The rows are grouped in 4 different ways at once. Each group adds its own fixed numbers to the row, and there is some noise. The rows also spread widely along 15 directions, which tell nothing about the answers.
(in the rows, 128 means zero)
Known rows, each followed by its group in each grouping:
[117 153 129 141 135 134 145 129 106 154 123 110 140 103 110 134 137 150
 142 101 140 145 169 129 123 150 102 115  93 105 136 177 123 111  96 145
 141 153 171 160 106]
H N T k_585
[105  61 114 114 121  96 181 124 108 117  73 133  82  90 134 133 153 110
 172 159 134 130  96 158  55  73 152 123 101 141 106 151 157 148 124 143
  79 104  93 135 123]
M Z R k_999
[145 140 112 139 145 120  98 115 128 151 126  96 137 108 124  77 110 121
 131 107 173 107 116 135  88 134 118 123 118 128 128 140 151 159 100 121
  98 121 125 103 127]
M V A k_40
[151 106 152 124  92 108 123 134 138  94 139 120 157 104 117 162 126 155
 153 150 121 112 150 159 102 100 166 163 128 159  85 142 179 120 140 153
 143 127  79  91 126]
W E R k_585
[103 172 108 167 192 143  99 113  91 158 108 138 123 149 103  70 144 144
 142 122 130 130 137 128 144 113 102 130 149 125 123  74 132 109  78 109
 106 116 139 102  91]
W N K k_999
[160 133 141 112 110  94 131 107 139 141 100  96 161 135  86  85 148 138
 140  73 149 133 126 144  97 147 121 121 129 154 118 166 153 109 122  79
 145 137 174 147  99]
H E K k_40
[112 177 121 148 132 145  68 151 123 131 125 142 145 142 132 107 122 150
 103 159 126 151 155  95  99 140  88 104  74 140 152 108 153 157  91 152
 153 159 144 139 150]
H Z T k_98
[137 158 109 190 146 110  98 115 154 195 116 122 113 134 136 110 142 164
  69 174 177 133 146 100 106 114 136 107  95 161 176  82 169 161 111 175
 110  78 140 125 141]
M V A k_98
[ 82 145 110 127 161 159 114 177 125  69 108 203 118 101 148 149 108  86
 181 203  70 102 105 138  79 120  96  98  68 124  79 132 123 186  84 150
 116 175  52 118 137]
W N A k_98
[104  75 150  63 148  99 147 123  76 117 101 159 145  50 140 111  68 120
 170 157  81 109 118 165 108  63 113 114 132  92 101 147 171 113 163 225
 126 121  43 148 126]
W V T k_585
[105 111 111 118 104  95 119 135 111 136  64 140  79 141 131 101 165 110
 101 151 140 161 100 126  48 122 119 111  95 162 146 108 172 184 111 119
 104  98 150 157 145]
M V A k_98
[145 121  87 157  94 118 135 124 132 128 150 147 139  64 164 161 146 153
 138 176 123 140 203 106 114 102 171  93 109  98  99 130 139 160 138 143
 153 189 156 153 126]
H N T k_98
[114 149 150 117 131 108 123 135  79 131 118 116 140 125 116 106 133 143
 113 108 108 155 156 131 117 130 102 129 133 116 128 132 135 103 118 148
 159 138 156 155 119]
H N A k_98
[143 125 113 114  99 121 127 169 144 125 139 134 122 109 152 134 126 130
 127 192 168 108 106 124  30 114 123 113  92 115 169 135 144 171 100 192
 111 133  75 118 168]
H V R k_98
[186 113 112 110 184 114 162 137 141 157 106 111 112 117 139  65 141  99
 144 112 138  58 107 183 139  92 135 111 147  92  79  95  97  99 113  87
 115 113 123 149  76]
W Z R k_585
[140 105 129 109 128  99 177 115 125 175 123 140 132 109 106 117 154  85
 130  98 102 105 138 152 130 119 160 110 178  92 171 132  92  82 116 111
 132 113 170 175 114]
H N K k_999
[124 124  95  99  79 138  81 129 106 133 150 175 151 125 170  94 106 115
 128 136 103 146 141 133  72 140 141  94 114 103 160 102 144 189  95 137
 142 204 141 120 171]
M Z A k_98
[162 108  93 128 139 140  91 135 105 187 159  83 119  90 179 108 100 105
 120 181 181  99 185 114 101 109 111 116 114  70 146  75 156 143 126 173
  94 117 122 150 145]
W V R k_98
[148 150  97 129 123 127  63 141 146 104 157 135 154  84 170 107 120  53
 108 164 110  93 154  93 110 119 141 110 147  94 116 103 112 173 116  80
 180 162 157 146 172]
M N A k_585
[110 148 175 177 127 142  92 218  70  33 146  88 106 141  83 173 170 120
 106 103 113 108 153 151 113 131 115 241 144 116  75 130 109 116  60  88
 124 115 107  55  96]
M V R k_40
[131 101 152  86 104  96 105 105 107 113 108 115 156 107 134  98 116 110
 116 111  92 125 130 133 112 110 145 139 143 151 124 124 168 140 129 120
 160 122 135 136 140]
W Z R k_40
[134  83  95 119  91  86 135  95  85 123 138  87 109  79 131 130 143 126
 147 115 160 127 134 136  74  93 195 158 166 122 121 137 158 160 117 124
  92 120 116  85 122]
H N A k_40
[149 149 151 123 124  84 154 126 144 135 120 115 166  84 101 117 133 158
 114 128 153 146 123  91  92 123 108 114 158 106 171 183 112 108 131 164
 181 122 154 159 130]
W N T k_98
[175 100 142 104 131 112 108 131 104 170 163  74 140 129 159  74 103 106
  79  86 144  88 150 179 129 137 142 142 117 108 123  93 146 117 123 145
 114 123 125 140 123]
M Z A k_999
[110 125 128 122 153  93 144 179  82  61  84 100  91 104 135 100 134 153
 138 141 169 141  65 125  31 111  73 145  93 121 100 161 131 162  98 165
 106 121  65 118 108]
W Z A k_98
[134 139 129  89 140  95 121 114  98  82  89 136 158 101 143  26 114 119
 128  64 109 113  78 147  92 128 115 111 126 129  97 153 114 159 102  89
 171 166 134 135 113]
H E R k_999
[141 167  86 138 135 138  24  60 126 168 153 130 186 107 159  29  78 115
  95  92 121 110 149 102 142 138 148 102 146 128 153  82 164 196  99 100
 152 160 167  99 155]
M V A k_40
[144 103 146  98 109 123 163 154 154 109 106 154 132 109 132 132 135  88
 151 107 100  78 102 192  83 136 147 115  88 129 105 172 124 154  95 115
 129 151 111 138 126]
M V R k_585
[ 98 130 137 152 162 121 158 140 119  74 118  89 131  38 111 152 116 101
 154 100 137 100 109  93  80 131 117 154 113 106 142 227  86 144  82 140
 128 108  90 112 125]
H Z A k_999
[ 84 133 129 115 155  94 112 103  83 108  85  98 126  78 114  82 134  92
 103  78 122 139  95  70  90 123 113 155 174 123 190 150 107 148  89 103
 153  73 157 131 140]
W Z A k_999
[150 171 112 181 169 142  85 142 158 140 135 107 130 122 126 107 124 141
 117 162 170  83 130 105 108 116 118 129  97 137 128 109 137 154  81 142
 106 104  94  90 126]
H V R k_98
[135 102 114 143 151 103 129  84  88 174 129  90 113  91 167  85 124 129
  82  83 134 107 172 144 167 120 169 128 107 126 108  86 149 144 124 145
 104 107 154 151  97]
H N T k_999
[101  94  82 181 122 111 115 128  76  98 129 123  85  84 174 141 147 162
 126 183 154 142 144 114  79  67 181 163 111 128 114  93 160 188 102 171
  80 122  81  69 127]
M Z R k_999
[172 124  87 123 123 127 157 184 139 143 116 134  88 151 118 119 170 111
 163 149 170  96 113 177  52 123 126 116 117  99 115 117 105 134  86  88
  86 152 124 125 100]
H E R k_40
[133 149 137 135 171 121  86 138 114 135 113  88 129 123 106 102 114 120
 134 135 152 108 140 131 108 122  90 149 114 144 103 115 164 115 117 130
 116  90 108 120 109]
W E A k_585
[131 122  91 124 146 126  81 120  86 164 146 112 132  97 147  83 119  68
 138 168 133 126 180 102 119  95 112 116 176  61 134  72 131 113 140 106
 129 134 166 166 145]
M N K k_999

New rows, each followed by its group in each grouping:
[148 102  94 115 105  89 100 154  99 134 125 134  97 139 184  83 121 150
 105 173 166 134 112 178  43 106 130 103  73 146  98  76 193 188 131 179
  88 153  79 122 130]
M E A k_40
[154 150 110 125 167 119 125 116 146 189 150 158 144 116 151  69  99 113
  98 130 135  77 102 145 121 128 146  90 143 108 192  84 107 142  91 174
 123 121 100 123 140]
W N A k_999
[ 77 174  90 158 135 146 109 135  79 118  90 186 108 127 136 105 165 118
 119 117  76 162 160 108 131 146 114 102 104 110 122 104  96 175  66  78
 156 186 206 160 111]
H N T k_98
[128 159 118 120 176 156  85  91 165 164 131 153 180  71 166  78  70  68
 129 136  97  77 141  88 149 148 106  65 101 114 156 129 112 178  97 138
 163 154 137 165 164]
W N R k_98
[105 144 187 118 136  93 121 145  74  44  93 118 166  94 112  98 118 170
 121  72  81 148 119 140 116 136  91 156 121 138  71 179 146 124 119 147
 185 147 107 122  95]
W V A k_98
[100 100  73  93  95  89 145 137  75 142 100 220 102 115 194  69 135 130
 119 175 112 161  84 148  35  97 136  52 128  94 177  85 134 197 110 183
 121 188 119 166 154]
M N K k_40
[106 168 130 117 119 130  98 110 139 129 132 177 192  92 134 101 104 107
 114 118  61 136 145  95 119 138 130  90 143 117 179 146 115 137 101 127
 208 176 164 155 168]
H Z A k_999
[152 143 163 141 101  99 147 148 122 110 127 125 151 152  79 122 156 218
 127 104 148 144 122 173 101 118 144 169 143 150 113 144 168  91 112 154
 136 126 101  64  90]
W V T k_999
[123 173 114 147 157 119  94 171 132 170  72 148  79 211 120  67 168 142
  74 172 157 134  87 130  72 131  73 105  90 165 170  42 162 150  80 132
  97  84 137 145 125]
W V K k_98
[172  85 157 103 122 107 148 150  94 104 165  58 142 101 121 117 108 144
 151  85 167  80 127 192  92 119 141 187 120 114  91 157 146 101 116 166
  93 119  55  75 100]
H E R k_999
[144 177 106 158 170 120 101 173 120 130 139 113 122 121 136  75 116 157
 116 154 199 110  93 122  54 118  82 124 113  97 152 127 121 154  79 172
 112 130  84  95 129]
M V A k_585
[106 122 134  97 145 101 133 143  75 123  93 144  94 145 128  88 139 114
 124 114 103 117  96 184  99 105 125 132 130 135 110  99 137 127  95 138
 103 112  99 130 108]
H N A k_585
[115 136 114 139 151 117  83 105 117 115 103 135 140  96 116 102 121 129
 141 154 118 118 131 116 125  91 131 134 135 142  91 110 176 155 125 122
 126 113 108 101 115]
W V T k_40
[131 147 120 162 157 147 104 117 103 155 137  99 138 119  99 132 134 135
 152 129 120 135 207 127 157 106 121 152 154 108  94 103 145  69 124 100
 129 124 163 127  88]
W Z A k_999
[105 128 165 125 154 147 159 168 102 101 121 174 133 108  95 157 135  98
 150 115  46  90 127 153 136 111 133 158 174  82 143 136  66  94  74 130
 144 122  99 109 108]
W Z R k_98
[135  97 105  60 128 131 109 151  98 144 138 148 128 111 139  91 100  61
 157 162 114  91 103 143  66  96 116 110 152  62 157 106 112 140 105 138
 110 140  95 130 161]
H Z T k_98
[105 106 107 108  97 110 122 120  80 133 101 169 115 109 143 110 150 122
 124 140  89 155 148 138  96 102 152 122 157 115 144  88 147 141 123 115
 146 147 157 146 131]
W E R k_999
[133 124 153 102 171  98  82 100 117 139  93  82 137 119  75  83 115  58
 134 115 110  82 117 133 129  94 116 159 182 153 101 112 154  92 137  76
 121  46 122 125 117]
H E A k_40
[ 86 112 125 137 186 115 148 111  90 137  80 128  89  90 120 112 138  92
 131 116 111 105 110 131 135 108 127 135 124 129 129 120 119 141  98 134
  88  68 115 134 100]
W N T k_999
[134 129 165 127 168 111 123 126 158 115 104 107 132 121 126  90 121  82
  87  89 115  58  72 141 124 127 144 146 102 180 139 132 123 164  79 120
 130  68  99 112 134]
M Z R k_585
[103 157 128 153 172 144  70 120  75  94 114  84 148  74 127  99 102 107
 148  90 103 124 181 114 153 139  84 148 112 114  47 141 151 142 106  86
 143 150 153 132  90]
W V A k_40
[120 110 149 104 150  92 165 116  82 100  90 113 141 124  94  72 120 183
 191  98 148 140  78 181  82 101  97 146 124 150  74 172 175  99 119 167
  96 125  60  90  81]
W N K k_999
[ 87 152 111 159 110 136  98  99 108 168 124 184 119 160 110 131 158 159
 100 144 107 155 145 126 122 121 175 138 134 168 198  66 164 158  70 150
 101 110 135  71 141]
W N T k_999
[172 159 112 120 120 158  45  95 157 212 176  77 190 126 119  91  80 113
 145 147 186 117 198 105 107 151  99 115 106 128 171 124 189 112 124 135
 130 139 159 130 171]
H E R k_999
[110 136 122 189 160 123 152  94 185 122  89 178 144  77  84 156 144 132
 161 165  96 104 126 117 143  78 174 117 129 159 101 162 133 131 122 121
 131 101 110 102 106]
M V T k_999
[120 170 149 179 200 100 171 148  98 127  56 109  91 131 108  76 196 150
  72  66 119 138 118 119 159 121 100 137 144 122 116 116  62  88  89  76
 169  93 205 184  54]
W Z R k_999
[161 118 106 137 101  91 130 108 188 178 130 167 151 130 152 107 132 155
 104 175 149 120 108 126  77  94 182  83 127 153 196  99 163 162 120 174
 135 123 116 125 164]
M Z K k_585
[138 132 127 128 136  82 118  85 155 114  72 128 148  98 112  90 149 125
 125 130 107 136 111  93 117  88 145 111 153 161 105 131 151 137 143  77
 174 101 162 154 119]
W Z A k_98
[164  99 111 101  54  94 106 144 115 104 135 150 116 168 149 111 172 127
  97 120 115 111 124 184  80 108 207 152 158 152 104  61 158 167 108  79
 129 157 131  86 128]
H E R k_40
[130 106 142 101 104 105 137 179 132  89  94 167 100 165 116 134 172  81
 123 145  79 111  91 189  75 105 149 138 128 148  94 103 133 136 103  80
 135 124 115 133 126]
M Z A k_585
[141 115 114  93 108 134  49 128 121 143 170 130 160 109 159 119  86  91
 136 202 116 100 163 120  95  78 150 128 150 112 150  75 178 133 132 167
 138 130  81 106 192]
H Z R k_585
[ 93 114 116  94 105 100  92 126  86  85  96 142 139 118 149  86 124 118
 135 157  99 164 117 117  68  93 116 120 121 145 115 110 182 153 128 132
 154 149 119 143 156]
H Z K k_999
[115 128 104 128 117 112  93 115 150 154  97 183 119 158 127 110 153  82
 116 185 101 125 116 132  93 105 152  97 134 163 150  68 161 163 110  96
 122 116 145 138 155]
M N K k_40
[162 143 143 127 124  93  82 133 130 109 147 104 174 113 160  80 102 180
 100 158 152 134 151 136 118 103 121 120  83 150  64 114 196 146 161 188
 168 163  99 127 132]
M N T k_585
[132 121 142 117 112 114  94 132 127 151 143 147 153  91 157 120 113  74
  67 151  86 100 155 110 126 111 145 113 161 102 182  96 129 140 127 151
 176 116 150 165 173]
M V R k_40
[121 121 102 125 128 138 140 166  63 161 118 170  90 163 112 118 146 178
 169 161 133 147 150 205  96  93 113 131 123  86 101  68 164  91 108 167
  67 147  94 101  80]
W V T k_999
[146 129 168 169 122 100 134 187 154  94 114  22  91 126  91 182 190  89
  53  82 182  95 141 103  91 182 120 205  72 179 143 174 116 136  87  89
 119  45 163 148 118]
H E T k_999
[ 94 161 131 140 136 129 110  90 140 153  96 172 161 110  93 100 132 112
 125 116  99 142 122  98 105 135 128 112 147 144 197 151 121 141  86 110
 164 120 171 124 148]
M E R k_999
[122 132 129 153 174 108 114 145  75 147 143  82 117  82 131 113 114 131
  91 117 156 102 147 101 120 109 110 166 166  89 181 107 111 111 103 186
 116  70 106 123 114]
W E K k_585
[179 155 101 110 130  87  82 137 160 139 118 148 145 154 125  70 134 124
 138 227 153 138 114 138  64  71 106  82 153 134  85  82 176 113 167 118
 155 153 119 147 145]
M N A k_40
[165 101 126 131 111 120 127 103 116 140 152  87 150  98 169 104 106 188
 132  87 160 109 147 166 119 127 171 138  77 147 101 132 181 162 106 180
 112 153  95  90 110]
W Z R k_585
[ 97 123 146 129 124 126 158 180  86 119 131 164 128 103 150 155 125 137
 102 129  83 130 140 149 103 136 114 124 111  91 175 130 104 133  87 203
 138 156 104 150 124]
W Z K k_40
[122 107  82 107 148 122 113 137  84 154 133 139 113  81 172  97  97 127
 154 222 151 128 130 107  59  58 110  89 135  71 160  97 140 144 129 211
 105 138  78 139 158]
H Z R k_98
[130 120 130 134 157 135 118 124 171  87 131 133 158  72 116 125 105  49
 162 108 106  45  92 126 103 136 150 143 124 136 124 171 103 176  81  89
 122 112  86  90 136]
M E K k_585
[ 94 122  93 126 113  85 159  86 112 101  76 184 142  63 131  88 155 111
 130  89  85 140 101  96  88 116 165  91 166 120 166 160  89 177 102  76
 172 151 183 154 126]
H E K k_999
[130 155 163 115 156 117 156 134 144 140  90 136 150 126  85 112 119 155
 157 121 125 120 111 171 107 128  84 112  97 145 108 177 162  87 119 167
 132 115  96 144 101]
W V A k_585
[176 154 137 148 152 120 105 133 148 167 148 120 159 124 143  90 116 150
  91 142 139 100 164 141 145 119 123 115 129 127 122  84 141  98 135 154
 157 134 130 147 111]
W E R k_999
[123 113 110 109 109 115 109 124 114 134 108 154 122 116 126 107 139  98
 128 131 100 121 134 133 102 116 150 114 139 118 135 106 128 155 112 100
 133 131 153 138 131]
H E T k_98
[128 123 165 114 128 118  90 142 106 122 111 115 134 169  93 121 138 136
 127 158  95 127 150 154 122  83 124 164 143 162  97  84 179  78 129 134
 130  93 105 114 127]
H Z R k_98
[140 144  97 132 113 141 106 104 149 186 152 164 144 118 124 132 138  85
 130 143  97 108 175 120 129 130 173  97 165  99 175  94 109 137 100  94
 143 144 185 141 149]
H N A k_98
[174 151 103 136 126 113  81 147 142 112 139 120 149 128 154  72 123 158
 119 147 168 120 134 135  94 127 120 121  94 135  83  94 164 161 124 120
 142 163 120 113 117]
W E T k_999
[137 107 174  67 100  82 132 105  89 116 129 142 195 100 138  68  96 158
 100  71  73 142 126 162 136 118 145 126 153 117 132 134 153 108 143 168
 199 160 131 147 129]
W Z T k_999
[141 117  87 151 117 123 132 145 146 145 137 151 123 112 111 168 155 126
 171 203 145 108 157 132  80  79 162 125 148 114 133 110 145 116 123 139
  96 119  98 105 126]
H E K k_585
[133 126 122 106 158 125 142 111 117 129 119 126 147  80 118  88 116  89
 173 104 118  95 114 134 112 116 123 122 164  95 130 155  99 120 101 110
 133 134 123 127 118]
W N R k_999
[111 125 160 100 128 130  99 149  78  89 140 143 155  93 133 114  95 103
 122 102  70 100 129 139 121 125 126 163 160 103 139 120 113 138  94 148
 156 133  90  98 135]
W E R k_98
[ 94 134  96 117 128 122  97 109  98 116 111 175 138 110 120  90 115 122
 174 174 120 152 112 125  76  93 125 115 136 123 125 128 161 163 105 142
 118 154 103  87 149]
M N T k_999
[131 124 160  81 118 101 130 165  75 108 132 137 136 133 121  98 125 139
 126 135 121 131 102 152  76 110 107 148 165  97 151 118 127 110 109 176
 141 133  89 114 136]
W N R k_98
[115 102 168 125 108 107 125 108 103 116 127  82 145  92 107 157 129 133
 134 118 112 133 177 126 128 116 146 164 118 157 108 163 172 112 131 155
 133 102 128 130 131]
H N R k_98
[122  91 106  72  72 130 107  86 169 143  92 171 141 129 118 129 131  47
 177 119  74  99 126 174  82 142 183  95  93 184 113 134 184 181 110  49
 116 141 151 134 155]
H E A k_585
[134 101 117 137 131 141 128 120 146 157 118 144 125 130 117 137 124 119
 163 159 123 111 143 169 120 107 146 114  76 148  91 119 175 144 117 138
  84 132 103 112 112]
M Z T k_40
[ 96 161 138 107 192 110  95  96 122 135  62 177 150 112 126  33  89 108
 103 110  74 104  73 130 138 117  93  82 113 153 133 111 146 165 108 135
 154 113 122 153 121]
W V T k_40
[ 97 139 110  95 148 136  85 108 113 131 116 172 168  58 136  94  80  67
 140 148  76 109 131  92 114 115 109  87 149  88 154 133 129 164 119 127
 165 146 134 152 164]
W V T k_40
[130 133  79 196 117  89 159 125 148  96  96 206 109 101 178 121 176 196
  97 167 114 136  93 130  89  78 208  92 107 156 112 103 122 214  94 143
 143 171 112  98 109]
M Z R k_40
[119 112 171  99 166 133 170 162  73  97  98 133 124 103 119  97 127  88
 146  45  64  83 121 200 146 153  97 142 117  91  73 152  72 110  85  95
 137 145 128 156  65]
W E R k_98
[ 96 161 162 154 178 119 119 142  92 127 120 121 125  98 123 124 123 122
  84 122 107 110 140 104 148 126  99 148 139 122 161 127 104 115  93 174
 150  90 121 143 122]
W N R k_40
[ 90 124 153 119 103 155 109 132 144 144 120 150 131 138 105 171 132  79
 116 136  90 120 142 126 100 156 140 151  95 170 202 130 151 147  69 138
 119  95 134 118 174]
W Z R k_999
[118 107 152  95  90  78 121 160  64 149 115 168 110 153 151  87 146 146
  41 142  89 165 142 170 108  96 135 121 150 110 163  51 162 109 146 184
 157 123 150 175 138]
M V T k_999
[140 115  88 102  96 136  36  83  87 149 158 110 167 108 140  67  87 115
 161 120 151 136 163 122  96 123 141 136 140 110 124 102 187 180 117 108
 114 162 140  72 150]
M E T k_98
[151 101 159 172 130 104  81 120 203  71 106  46 134  90 114 183 141  80
 119 192 149  89 162  84 112  90 155 172  70 227  41 152 207 156 160  95
 133  57 108 125 145]
M Z R k_40
[127 125 114  76 127 106 114 164 104 157 110 178 111 135 163  80 109 109
 105 168 118 127  97 152  53 128  93  84 118 102 179  80 133 155 112 181
 125 141 102 164 150]
W E A k_98
[150 131  98 136 165 100 144 169 133  97 112 146 111  77 163 103 136  97
 118 153 128  72  92 134  90  98 130 108 144  83  99 112  89 164 111 123
 131 137  94 137 106]
W V A k_40
[113 111 128  83 132  78 131 118 107 149  75 134 102 125 151  69 130 109
  84 120 128 127  86 136  90 123 119 100  96 153 158 107 160 172 121 154
 129  94 136 181 143]
W N T k_585
[116 152 137 162 164  94 117 110 137 136  75 134 115 128 113  97 150 167
  89 135 138 122 103 113 112  98 132 133 120 192 144 103 157 143 107 148
 135  67 115 114 112]
W E R k_585
[116  99 147  73 133 109 123 126 115 128  78 173 118 137 136  83 133  67
 114 113  52 101 108 175 134 132 130  99 107 144  96  84 142 155 121 103
 132 127 138 175 125]
W N T k_98
[152 156 133 177 157 139 111 166 188  84 122 135 134 110 148 146 136 107
 107 140 116  66 132 128 125 151 134 128  59 168  78 125 121 185  85 107
 144 140 106 122 111]
W E R k_40
[174 100 139  72  93  94 162 117 146 185 104 143 129 173 137  62 130 156
 111  82 158 108  72 213  66 154 147 101  79 174 165 115 172 147  98 160
  94 130 109 123 119]
W E R k_999
[132 111 143 128 151 120 121 158 119 123 128 105 121  93 152 137 107 105
  95 134 123  91 135 135 118 134 116 136  81 124 124 124 135 155 108 176
 116 107  90 146 125]
W Z T k_40
[167 123 136 117 102 137 115 172 172 125 148 132 129 144 108 167 156  74
 138 182 130  84 135 137  82 124 146 149 143 119 143 110 123 128  99 102
 125 119 114 115 155]
W N R k_98
[ 98 125 163 139 156 120 108 142 109 104  88 115 112 114  92 153 141  96
 125 158  99 115 139 127 119 103 107 167 125 166  96 119 154 115 124 123
 125  71 105 128 115]
W E R k_40
[156 134 124 100 103 108  90 132 126 108 129 135 151 139 100 109 149 104
 145 115 106 113 133 153  96 111 158 152 187 128 104 104 143 114 116  55
 153 134 144  98 119]
W E A k_585
[110 148 126 149 133 125 118  98 147 138  96 128 149  99 116 121 131 131
 137 123 131 137 144 105 104 140 124 108  82 168 142 167 150 147 106 122
 145 129 154 145 131]
H E R k_999
[164 130 129 103 120 105  81 144 105 127 126  89 146 107 158  68 115 124
  91 123 152 131 149 118 104 132  92 117 109 105 105 103 162 149 142 131
 159 143 154 171 135]
W V T k_98
[100 138 113 112 146 139  99 115  86 187 119 131 122 125 113  88 105 102
 149 128 150 145 137 139  78 144  79 114 115 109 181 133 148 126  94 152
  91 122 136 133 141]
M E A k_999
[146 154 109 132 150 118  90 116 164 130  96 160 146 136 117  69 135 110
 141 152 119  94  95 126 100  99 137 101 144 151 111  97 131 150 104  78
 141 126 121 108 127]
H E R k_98
[109 101 104 132 121 118  95 118  85 117 138 133 131  87 176  96 126  77
  88 111  93 110 145 108 125 112 170 137 154 103 157  85 116 178  98 111
 139 132 150 130 148]
M Z K k_999
[139  91 156  65  85 106 108 137 135 126  89 127 131 141 119 114 129  96
 141 169 104 127 133 163  79 106 114 114  96 163  95 126 204 121 153 124
 136 121 126 171 154]
H V R k_98
[118 132 114 130  96 120  85 131  92 125 125 116 112 148 158  95 151 128
  80  98 132 144 150 140 105 159 145 137  72 158 123  92 168 188  84 118
 119 156 160 129 134]
H N T k_999
[133 157 125 136 122 113 107 119 170 179 110 169 143 161  98 108 136 153
 109 174 140 146 107 120  80 112 130  96 121 162 197 114 159 138 104 159
 133 115 131 114 154]
M Z T k_40
[138 102 151  93 110  93 150 127  98 141 101 113 145 115 136  90 113 167
 129 100 136 140 128 177  99 135 100 109  89 137 109 149 188 120 141 187
 124 144 117 165 103]
W V K k_40
[135 153 124 166 132 111 120 193 115  74 126 120 108 111 126 150 172 125
 101 141 131 108 135 116  87 110 134 163 144 114 118 121  88 139  86 104
 159 128 125 114 114]
H E R k_585
